The rows of a group lie close to one hidden flat surface of 13 dimensions, which may be shifted away from zero. Surfaces can cross.
In the rows, 128 means zero.
Known rows, each followed by its group:
[155 144 130 132 147 158 105 129 158 142 144 109 125 100 133 124 145 161
  95] => Nos
[138 110 132 165 108 136 120 158  88 141 136 163 206 109 128 135  91  80
 111] => pize
[126 116 147 122 117 106 139 122 105 141 126 113  94 161 113 118 162 130
 144] => tiv
[164  75 115 132 134 193 170 123 167 127 123 134 104 109 113 201 167 174
 153] => mut
[114 137 118 136 103 120 143 168 203 138 130 168 108 137 104  82 106 116
 161] => Gegi
[127  93 131 106 103 169 141 104 131 143 142 112  84 131  92 150 138 124
 143] => pize
[153 156 114 122 171 124 144 116 130 103 123 114 184  80 139  87  68 136
  92] => Gegi
[119 115 133 139  78 156 150 119 114 118  83 147 123 138  91 102 141 119
 138] => mut
[148 126 144  81 188 128 111 116 135 153 151  83  86 109 137 140 107 118
 174] => Gegi
[ 79  85  94 187 133  92  10 137 133 149 141 153  91 155 159 145 160 176
 140] => mut
[136 148 153 130 125 111 172 100 111 114 121  95 122 172 110  92 149 161
 101] => pize
[ 69 146 119 151  94 122 134 101  80 158 151 132 133 112 102 157 155  99
 136] => pize
[153 159 109 107 180 120 128 126 128 120 130 121 151  87 196 129 142 118
 106] => Gegi
[157  72 112 114 178 107 144 128 116 146 129 144 115 125 149 174 135 142
 165] => mut
[110 155  45 177 162 188 128  92  81 173 126 116 121  69 135 139  95 115
 141] => Gegi
[141 149 117 154 143  82 167 123  96 160  99 148 151 125 131  98 140 119
 103] => Nos
[120 129 192 133 135 126 117 116 116 109  98 167 174 140 136 175 122 181
  97] => Gegi
[114 118 120 124 154 109 168  97 170 148 129 116 105 103 148 186 154  74
 169] => Nos
[150  73 102 134 120 157 146 122  95 136 143 147 137 126 109 132 115 145
 115] => mut
[109 145 190 143  81 136 126 128  97 162 172  84 142 145  81 182 161  82
 106] => Nos
[158  79 125 196 105 161  84 140 113 152  97 127 115 138 129 140 196 153
 102] => tiv
[138 134 118 156 172 143  66 128 168 143 131 122 126 107 164 161 112 160
 107] => mut
[109 170  80 134 158 140 133 158 136 103 179 128 115 126 161 110 147 172
 182] => mut
[123 107 117 170 111 155  77 118 148 134 127 126 139 110 137 134 151 135
  84] => Nos
[125 135 123 127 115 144 146 154  44  80 165  84 171 125 120 219 171 153
 154] => tiv
[ 97 123 189 139 147  76  69 123 175 148  73 129 136 113 106 183  74 105
 158] => tiv
[168 127 150 141 108 154 116 145 103 193 101 133 117 115  97 171 180 145
  92] => Nos
[ 44  85 163 139  87  90 104  77 115 126 181 132 120 204 140 155 133  80
 118] => tiv
[149 107 139 154 106 146  93 147 121 118  83 138 138 150 148  99 127 110
 112] => tiv
[174  88 161  96 151 123 143 172 145 120 211 137 144 161 133 130 140 167
 143] => Nos
[ 67 187 144 126  91 134 144  93 108 128 105 118  95 141 101 121 164 127
 128] => pize
[120 113 143 185 110  84  88 186 135 172 111 159 127 154  89 167 142 155
 161] => mut
[145  99 139 155 161  66  90 102  89 182 146 107 112 163 150  99 138 117
  82] => pize
[155 118 125  89 146 159 114 168 164 141 104 164  95 128 128 147  84 150
 170] => Gegi
[ 97 128 152 119  76 113 190  84 104 145 148  95 106 148  25 110 131 120
 124] => tiv
[116 143  94 140 126  85 125 135 104 105  66 120 168  91  99 133  46  99
 134] => tiv
[125 125 178 124 116 126 129 118 199 176  31 178  94 118 120 166 126  92
 136] => tiv
[ 86 187 158  78 158 156 109  83 162 134  94 161  98  99 180 180 146 144
 130] => Gegi
[141 105 144 144 119 168 106 141 151 152 161 100 129 146  99 172  90 123
 114] => pize
[120 122 101 199 135 129 106  92 193 128 101 133 174  76 170 125 123  86
  61] => Nos
[ 72 108  97 124 105  88 134 113 152 104 158 151 147 133  83 122  60 123
 131] => tiv
[124 147 121 129 147 100  91 120 104 147 112  96 119 101 151 123 135  72
 138] => Gegi
[100 117 113 139 103 136 132 128 124 109 145 154 128 134 118 102 148 152
 144] => pize
[169 103 117 150 173 124 122 119  79 123 113 112 158 111 143 124 114 152
 119] => Gegi
[132  88 143 159 139 112 112  99 140 161 128  96 121 120  72 120  79 123
 125] => pize
[122 152  95 128 122 135 134 139 141  68  95 137 200  86 145 139  55 104
 103] => mut
[ 89 165 124 173 129 124 108  78  77 154 116  92 110 129 122 135 175 151
  98] => Nos
[141 164 194  93 128 138 213 121 141 140 148 124 143 128 111 143 153 103
 128] => pize
[155 107 163 175 150 137 127 120 107 177 108 102 149 121  95 153 101 112
 124] => Gegi
[116 116  41 137 128 110 182 114 165 118 179 140  88 118  95  93 178 216
 130] => Nos
[128 123 112 166 132  94 173 110 123 112 133  94 140 144  77 129 117 179
 113] => pize
[157 131 125 156 134 119 131 142 116 160 107  99 145 104 124 120 114  74
 122] => Gegi
[115 182 140 123 119 103 111 149  71 131  75 114 144 116 119 137 111 101
 143] => tiv
[ 83 154 141 119 133 105 141  85  69 130 175  80 103 141  98 145 175 156
 147] => tiv
[122  39 136 134  70 140  84 108 193 111 117 121  65 145 101  65 170  99
 143] => Nos
[149 155 117 103 115 141 155 149 126  96 106 141 121 132 152  83 169 148
 119] => Nos
[130 113 137 133 138 135  65 133 131 157  86 119 102 112 119 191 100 128
 143] => mut
[103 125 127 156 106 164 146  62  93  99  94 133 137 108 160 158 224 146
  93] => Gegi
[132  81 129 157 138  57 104 133 147 131  84 135 107 158  94 117 112 169
 143] => pize
[164  54  77 190 122  44 158 132 150 158 136 119 151 133  72 101  97 127
  81] => tiv
[ 48 167  96 128 115 124 121 112 162 122 173 134 105 113  91  68  81 118
 171] => Gegi
[134  99  98 140 160 149 117 123 121  98 179 101 149 119 148 177 128 169
 134] => mut
[149 130 133 114 157  98 157 124 148 172 176 113  98 129 136  68 154 101
 132] => Nos
[126  97 156 134 143 132 146 106 159 144 177  98 137 118 122 188 130  88
 147] => Nos
[147 146 143 155 154  77 159 125 145 149 132 122 146 129  78  88 129 193
  86] => Nos
[134 130  99 126 118 114 133 146 109 114 102 130 158  90 141 156 133  96
 127] => Gegi
[ 84 141 147 126 179 106 128  67 189 158 142 136 104 114 159 143 108 111
 127] => tiv
[139  60 165 138  91 149 135 117 141 142 126 139 126 135  77 136 139 116
 123] => pize
[157 104 120 111 154 109 192 173 138 118 217 162 140 163 143 106 158 182
 166] => mut
[135 148  95 137 130 132 154 164 123 118  75 166 141 106 142 158 133 133
 165] => mut
[156  97 120 166 151 153 129  63 178 191 109 102  75  84 121 111 183 125
  95] => Nos
[159  90 145 149 151 132 139 132 145 136 184 134 151 155 135 125 145 178
 101] => mut
[ 83 149  85 117 103 122 109 158  78 100 210 111 144 118  86 165 128 174
 161] => tiv
[125 100  95 152 104 158 164 116 124 108 129 160 179  86  94  89 108 127
 120] => pize
[144 123 136 118 131 159 162 115 132  99 120 128 140 149 170 112 128  98
 117] => tiv
[124  55 148 105  96  46 103 139 126 170 175 154 116 163  87 113 119 104
 108] => pize
[119 105 134 128 143 124 169  93 138 100 127 114 145 116 147 160 140  97
 150] => mut
[147  93 116 145  83 172  71 134  88 119 116 112 140 128 130 134 143 119
  81] => Gegi
[128  84 156 118 131 118 139 118 148 165 186 143 108 159 115 108 140 121
 137] => mut
[129 150  86 187 157 122 170 103 110 129 127 106 170 104 119 146 117 154
 103] => pize

New rows, each followed by its group:
[112 156 177 153 141 132 122 115  89 146 159 112 178 137 114 134  89 125
 104] => Gegi
[167 105 102 145 192 120 144 128 140 129 124  91 104 137 133 152 110 177
 155] => pize
[ 89 131 147 152 106 102 154 106 167 133 108 165 130 107  91 116 155 137
 145] => pize
[124 153 167  94 135 175 122 118 194  58 174  66 109 128 111 113 132 181
 145] => Nos
[124 100 112 161 137  85 107 152 113 177 154 175 113 161 137 116 158 148
 144] => mut
[ 85 180 171 132 144 134  84 108 164 119 107 148 137 114 149 104 107 141
 122] => tiv
[124  43  77 168 123 139 110  93 152 156 169 141 120 106 165 108 140  56
 119] => Nos
[ 80 139  97 124 104 102  98 137  74 129 135 114 120 110 108 136 114  77
 180] => Gegi
[163  86 162  90 121 105 138 159 139 114 112 115  87 155 122 109 168 122
 178] => Gegi
[144  84 111 120 147 160 100 103 149 135 111 109  85  87  68 112  86 168
 151] => Nos
[116 129 161 137 174  81 128  96 173 179 131 105 120 103 109 181 107 112
 141] => tiv
[129  65 140  93 149  99 111  71 102 117  99 139  93 150 171  87 132 100
 144] => mut
[129  69 125 173  94 188 124 103 106 114 139 126 154 118  89 106 113 127
 118] => pize
[166 120 167  99 125  92 151 141  97 134 123 120 113 197 143 119 157 130
 101] => pize
[130 137 134  87 109 200 123 115 117 134 106 126  90 121 146 167 142 101
 142] => mut
[ 96 191 131 103  70 155  80 154 154 110 160  89  96 123 107  99 153 121
 117] => Nos
[ 79 211 168 126 149 139 165 122  74 155 122 154 121 160 164 159 158 121
 184] => Gegi
[150 115 143 127 144 115 127 121 162 103 112 123 123 133 144  54 128 133
 127] => Nos
[157  45 139 115 122  68 138  98  93 167  72 122  92 136  69 112 111 105
 137] => pize
[146 130 121  98 109 204 106 154 152 164 179 113 112 112 131 183 113  91
 116] => Gegi
[ 82 132 133 202 132 136  94  55 179 198 174 102 126  98  99 138 132 122
  59] => pize
[124  83 144  57  74 118 115 134 144 131 140 159  62 167  93  81 134 123
 141] => pize
[153 191 186  66 156 111 176 143 156 130 185 105 112 176 153  88 136 131
 116] => pize
[ 87  89 172 127  92  92 139 112 103  58 131 129 180 186 128 166 112 109
 132] => tiv
[137 125  93 135 124 126 121 136 178 207 212 119  91  93 107 121 170 113
  97] => Nos
[102 144 121 170 131 124 142 133 136 101 152 147 167 127 131  99 140 163
 137] => pize
[184 181 177 110 172 108 162 168 140 103 116 137 191 131 170  96 112 139
  99] => Nos
[108  66 196 136 118 108  82 122 138 151 147 130 122 153  76 204 120 152
 151] => Gegi
[143 173 118 169 179 122 170 153 148 180 115 137 118 106 135 156 162 149
 180] => mut
[193  60 226 125 123 214 156 117 178 129 121 112 114 162 109 136 162 141
 138] => pize
[101  70 107  85 115  89 123 131 179 122 158 185 122 126 135 119  84  75
 151] => mut
[ 89 127 121 162 123 111 112  54 153 121 124  95 124  87 124  95 166 109
  95] => Gegi
[141 170 146 114 162 182 135  87 127 111  87  86 111  94 152 134 145 144
 130] => Nos
[127 110 132 121 144  73 156 140 145  91 202 110 166 150 104 107  91 160
 135] => tiv
[155 137 152 125 158  86 188 149 197 113 120 165 152 135 131 104 128 170
 126] => pize
[109 149 158 129 114 118 146 158 113 129 151 163 165 143 138 186 141 127
 137] => Gegi
[109 125  98 184 177  85 114 113  95  92  99  87 116 122 111  93 122 187
 205] => mut
[ 96  93 126 141  89 129  92  99  98 108 122  91 110 135  48 100  87 137
 146] => tiv
[155 142 191  70 157 148 129 160 140  75 178  83 122 166 135 116 112 161
 163] => mut
[113 179 125 186 102 211  95 124 200 179 167 130 144  93  91 116 104 132
  57] => mut
[144  91 110 129  96 151 131 152  97 118 171 155 138 151 146 113 178 143
 118] => Nos
[146 163 201 124 178 105 118 144 140 185 136 122 140 145 150 168 115 108
 130] => Gegi
[132 144 134 138 134  87  83 151  79 167  96 158 145 138 133  82  75 112
 101] => mut
[168 116 113 130 165 120 153 115 165 173 109 133 109  88 123 113 138 136
 115] => Nos
[ 85 150 170  99  57  83 159 101 118 121 125 119  96 180  64  84 167 141
  96] => pize
[ 68 131 169 127 117 121  77  99 111  65 122 125 137 156 143 111 115 150
 144] => tiv
[133 127 166 129 135 148  73 115 176 123  75 118 129 116 142 161  94 118
  99] => mut
[135 113 114 138 144 115 134 147 129 108 182 125 160 141 159 154 136 137
 125] => tiv
[169  89  49 167 199 111 173  98 137 132 133 113 148  84 123 116  90 170
 120] => pize
[127 168 134 117 166 128 125 124 107 118 128 146 142 131 190 123 152 147
 119] => Gegi
[132 134 128 153 176  99 156  85 148 129 157 105 142 120 144 109 134 150
  98] => tiv
[154 157 142 123 147 161 134 105  87 129 116  91 147 106 155 117 133 109
  95] => Gegi
[129 150 121 104 151 117 119 127 145 114 123 119 105 120 161  81 132 115
 150] => Nos
[ 96 168  93 101  97 163 178 164  54  88 141 163 129 152 141 130 151 132
 199] => Gegi
[137 107 134 127 159 136 139  83 216 145 155  87  57 144  96 130 136 185
 121] => pize
[ 92 157 140 157 135 133 154  95 185 141 137 155 158  99 123 150 124 135
  98] => Gegi
[121 134 146 121 113 127 151 130 153 134 120 117 121 131  77 155 104 127
 138] => pize
[135  92 135 153 135  62 130 100 149 173 117 129 112 142  99 135 141 135
  82] => pize
[116 143 176  93 132 149  62 132  99 130 174 116 115 165 158 136 135 142
 118] => Gegi
[123 197 215  99 159 153  50 165 143 125 158 108 107 140 134  63 125 174
 169] => tiv
[139 107 153 131 123 115 100 113  99 108  73 117 131 123 127 118 139 129
 119] => Gegi
[ 83 155 139 186 137 124  80 134 165 149 185 126 172 105  98 104  62 117
 127] => pize
[153  79 103 157 149 103  92 174 126 122 102 163 141 140 146 137  99 151
 157] => pize
[140  86 153  94 113 157 132 123 127 139 168 135 109 137 113  92 127 108
 138] => pize
[161 108 120 106 146 130 116 164 154 133 131 156 124 136 148  98  94 131
 140] => pize
[111 112 172 136 106 124 131 109 149 134  85 135 125 134 120 156 144  87
 142] => mut
[185  95 134 118 153 187 133  97 127 199 130 113  66 100 142 126 199 118
 119] => Nos
[122 116 194 142 142 152 139 135 134 105 198 129 170 137 111  52 118 130
 179] => pize
[120  70  56 208 120 131 196 123 132 128 142 154 145 104  83 158 169 172
 171] => mut
[125  84 135 172 108 127  97 147 128 128 126 130 132 150  85 148 132 172
 144] => mut
[139  73 108 158 134 118 152  88 138 131 144  79 121 126  42 121  76 163
 119] => pize
[120 121  99 116 170  94 168  86 224  96 165  95  79 113  86  42 118 190
 155] => Nos
[139 115  76 130 117 163 142 126 125 113 119 155 104 132 157 101 177 167
 117] => tiv
[161 124 115 127 109 144 156 122 110 136   5 120 121  96 117 148 100  58
 138] => tiv
[122  68 131 149 115 116 112 114 115 164 152 128 128 127  92 140 120 107
 121] => pize
